There are 5 ways to turn a row about zero (a turn may also mirror it). The second row of each pair is the first, turned, with some noise. The first 45 pairs use one turn. New pairs use 2 turns, one after the other, and a turn may come again.
In the rows, 128 means zero.
Some pairs, each with its turns in order after it:
[ 95 121  79 141  96 151 175 143]
[169 163 156 144  83 124  88 109]
Z_978

[178 164  90 115  99 146 153 177]
[ 84 162 123 206 137 141 134 125]
Z_251

[132 143 156  90 117 125 104  94]
[114 128 120  79 148 159 142 147]
Z_978

[176  93 113 167 168 137 108 122]
[120  83 157 170 145  91 151 149]
Z_978

[ 99  81 150 149  78 127 163 134]
[137  95 124 142  65 132 149 176]
Z_740

[ 77 167 129 169 173 163  86  96]
[124  42 117 169  90 123 117 147]
Z_761

[141 140  81 150 110 148 148 167]
[144 169 144 174 108 116 121 130]
Z_978

[174  97 154 160 154 147 112  77]
[100  66 172 134 145 134 163 151]
Z_978

[157 163  99 148 153  90 127  81]
[117 140 182 161  93 144  99 131]
Z_761

[155 129 103 132 145 153  84 134]
[117 143 160 132 118 171 107 146]
Z_251

[130 100 122 130 139 173 154 130]
[ 89 115 119 140 108 125 101 150]
Z_740

[ 77 117 136 120 122  78  86 144]
[ 90 133  70 155 142 139 110 170]
Z_761

[ 79 165 108 163 112 168 120 105]
[117 154  68 111  97  95 143 107]
Z_740

[142 153 109 172 160 169  78  88]
[151 150 131 113  77 187  82 154]
Z_251

[117  93 167 125 118 109 174 143]
[142  87 122 139 143  93 162  90]
Z_251

[ 83 128  79 177 144 152  95  92]
[ 78 168 125  89 165 121 179 112]
Z_188

[ 82 111 101  98  78 113  91 133]
[126 108 137 105 116  92 173 186]
Z_188

[102 161 102 140 108  83 155  86]
[146 130 135 111  79 134 162  68]
Z_740

[151  83  77 146 154 126 143 113]
[110 126 165 120 119 184 144  85]
Z_761

[148 130 145  91  86 156 105 157]
[159 103 177 101 109 124 109 147]
Z_188

[136 155 122 137 122 122 164 117]
[135 117 125 159 146 117 141  94]
Z_188

[162 170 133 170 114 126 104 149]
[187 125 145 142 121 150 107 164]
Z_761

[172  98 158 122 124 133 155  85]
[124  61 136 108 123 153  97 124]
Z_740

[105  83 136 156 118  94 154 166]
[131 164  85 145 127 158 172 126]
Z_761

[172 106 175 132  91 179 162  78]
[139  92 166 148 201 158  86 131]
Z_188

[ 83 171 104 145  92 151 108 101]
[ 90 103 161 105 138 102 178  99]
Z_188

[118  83 164 160 138 178  78 146]
[140  68  85  83 113 152 154 160]
Z_761

[118 139 112 137  82 101 115 172]
[160 138 128 161 134 108 177 130]
Z_740

[ 88  89 126  78  94 144 103  90]
[ 59 109 121 103 168 105 142 149]
Z_761

[100  83  92 132 126 131 127 137]
[161 125 147 124 126  92  99 118]
Z_978

[135 108 167 143 149 169 153  80]
[154 112 114 110  69 131 126  79]
Z_251

[105 148  84  95 110 137 132 162]
[ 76 154 109 127 167 137 148 140]
Z_251

[162 137 152  81  91 118 153 101]
[184  85 134 134 125 138  94 104]
Z_740

[179 117  93 122 104 120 110  91]
[139 163 178 155 162 121 131 154]
Z_188

[102 126 159  79  91 114 169 163]
[121 180 122  97 145 149 100  77]
Z_978

[141  82 126  82 126 164 108 114]
[102 140 178 103 104 129 162 104]
Z_251

[ 81 120 122 169  82 120 148 146]
[147 102  77 135 160 139 172 150]
Z_251

[169 177 105  94 113 163  97 168]
[104 211 153 170 144 162 123 132]
Z_251

[179 165 162 148  78  90 134 117]
[171  63 141 105 148 108 160  97]
Z_740

[113 179  93  91 112 136 132 138]
[129 184 105 118  96 129 114 159]
Z_978

[101 126 149 125  80  97 175 179]
[156 184  87 154 157 110 162 126]
Z_761

[164 139  88 113 160  79 103 171]
[129 155 184 163 179 140 151  99]
Z_740

[122 167 151 113 155 130 133 179]
[142 115 116 119  74 129 108  90]
Z_188

[120 162 139 137 158 150 150 117]
[111 126 116 126 135 118 107  69]
Z_188

[ 98 130  87 123  97  80 171 162]
[148 168 107 153 127 129  55 110]
Z_978

New pairs, each followed by its turns in order:
[ 89 178 154 118  90 122 169 110]
[175  78 138 154 148 158 136  91]
Z_740 Z_740

[137  87 158 117 156  87 177  77]
[ 78 189 125 119 149 155 150 166]
Z_251 Z_761

[ 80 103  81 164 122  98 164  77]
[148 111 114 170  91 102 208 131]
Z_761 Z_761

[164  81 164 138 131  95  87 109]
[108  72 164 111 123 129 102  87]
Z_978 Z_251

[114 173  77 158 172  89 115 149]
[138 133 137 165 174 203 136 148]
Z_978 Z_761

[121 172 135 145 170  87 143 102]
[115 172 152 125  90 121 151 177]
Z_251 Z_188

[165 162 169 157 174 169  88 147]
[ 95  99  69 101 116  62  98 118]
Z_740 Z_978

[134 175 162 127  81 153 133 102]
[141 105 153 169 177  90 110 123]
Z_761 Z_251

[134 111  82  98 156 156 138 135]
[159 136 131 132 175  86 128 143]
Z_978 Z_251

[ 78  80 111 112 100  80 138 127]
[135 150 196 154  90 149 113 162]
Z_251 Z_740

[117 104 177 117 170 102 104 133]
[ 85  86 140  90 104 107 124 141]
Z_978 Z_251

[136 179 102 140 156 122 135  78]
[118 110 132  71 110 164 109 165]
Z_740 Z_978

[172 143 147  78 119  78 157 175]
[116 140  91  84 144 149  57 155]
Z_978 Z_251

[167 157 129 118 169 135 137 112]
[123 104  88 110 169 137 149 130]
Z_978 Z_251

[135 174 101 118 173 129  86  84]
[142 147 145 203 113 113 150 160]
Z_978 Z_740

[167 121  81 178 101  99 102 163]
[ 83 115  98 127 171  76  77 137]
Z_761 Z_740

[178 114 170 147  77 116 100 177]
[141 162 102 100  85 181 151  80]
Z_740 Z_761

[166 116 118 115 124 113 130 157]
[152 151 135 165 124 142 128 134]
Z_188 Z_251

[162 171 131  97 167 160 133 128]
[127  79  83 100 141 117 146 164]
Z_740 Z_978

[166 144 113 127 124 115 105 109]
[168 133 104 136 132 130 118 164]
Z_251 Z_761

[105 121 179 175 168 139  81 148]
[ 85 111 163 108 155 108 182 167]
Z_251 Z_978

[171 114 103 101  83 153  79 148]
[194 116 108 138  93  72 150 132]
Z_251 Z_761

[146 125 169 160 179 137 162 166]
[126 122  70  93 159 116 125  77]
Z_740 Z_978

[133 168  95 125  90 150 140 100]
[184 107 113 118 160 107 122 144]
Z_978 Z_761

[103 142 164 103 174 110 100 172]
[128 130 132 135  58 130  93  79]
Z_740 Z_188

[148 124  85 139 171  86 136 163]
[107 163 113 107 146 147 163 186]
Z_251 Z_740

[104 159 118  90 149 144 164 139]
[135 120 139 125 122 185 152  95]
Z_188 Z_740

[141 103 145 111 154  89 145 165]
[160  85 158 101 119 109 108 131]
Z_251 Z_251

[ 86 113 124 138 117 104 128  98]
[119 145 130 116  89 102 151 138]
Z_761 Z_740

[111 119  85 160  91 162 168 143]
[ 99 108 178 128 120 143  71 111]
Z_188 Z_740

[134 175 151 116  91 150  81 118]
[ 77 116 166 149  95 121  85 146]
Z_740 Z_251

[133 109 145 129 150 126 132 169]
[107 110 131 109  90 132 139 127]
Z_251 Z_761

[151 125 109 169 122 142 177 148]
[136 163 142 142 164 126  89  98]
Z_188 Z_188

[168 103 173  78  80  79  79 177]
[ 78 197 179 109 156 131  73  90]
Z_978 Z_740

[170  94 124  97 101 109 143 163]
[ 98  89  73 129  98 118 153 131]
Z_978 Z_978

[133 120 162 143 116 128 167 177]
[112  87 129 126  81 169 128 147]
Z_978 Z_978

[177 167 103 150  91  95  94 111]
[160 157  91 193 141 134 168 110]
Z_251 Z_978

[179 137 166 122 165 100 159 150]
[101  95 106  94 166 126 159  89]
Z_740 Z_978

[146 112 167 150 100  95 164 150]
[ 84 129  98  79 124 132 111 117]
Z_978 Z_740

[100 138 106 140 142 166  80  77]
[ 65 161 104  97 117 147 122 155]
Z_740 Z_251

[132 158  80 162 100  82 179  86]
[204 118  74 147 128 137 100 109]
Z_761 Z_251

[167 126 153  90 162 146  81 113]
[171 155  88 108 170 123 151 151]
Z_188 Z_740

[125 118 102 126 159 164  82  97]
[104 189  88 132 122 121 121 103]
Z_740 Z_740

[149 124  92  96  83  77 125 110]
[151 113 117 157  51 156 136 111]
Z_740 Z_251

[172  88 162 100 173 159 107  78]
[108  63 185 158 139 141 105 170]
Z_251 Z_188

[111 104 158 101  97 147 145 175]
[180 161 114 121 137 177 122 144]
Z_740 Z_761

[ 80  77 178 169 138 114 177  95]
[198 121 116 188 117 100 118 177]
Z_740 Z_740

[100 102  97 174 166 153  93 103]
[142  82 174 171 127 103 177 128]
Z_978 Z_251

[127 111 150  96 112 171 118 154]
[ 66 138 114 108 116 158 116 126]
Z_978 Z_978

[106 175  80 101 155 124 104 167]
[151 120 161 184  84 111  94 142]
Z_740 Z_761

[124  87  98 157 151 171 140 164]
[ 97 115 128 120  53 141 151 105]
Z_761 Z_251

[115 147 174 177 113 147 169 174]
[131 100 194 125 103 171 132  97]
Z_251 Z_761

[135 155 123  90 100 101 174 139]
[112 125 166 178 141 172 121 150]
Z_740 Z_188

[ 96 140 168 162 128 113 146 153]
[103 162 108 128 165 135 101 102]
Z_740 Z_978

[ 85 125  82 133 165 116  94 166]
[141 112 157 159 138 162 168  83]
Z_978 Z_740

[137  80  86 176  93 152 107  79]
[133 127  75 109 100 122  75  57]
Z_188 Z_188

[ 78 113 103 162 124  84 142 153]
[108 180 175 139 148 146 139 158]
Z_978 Z_188

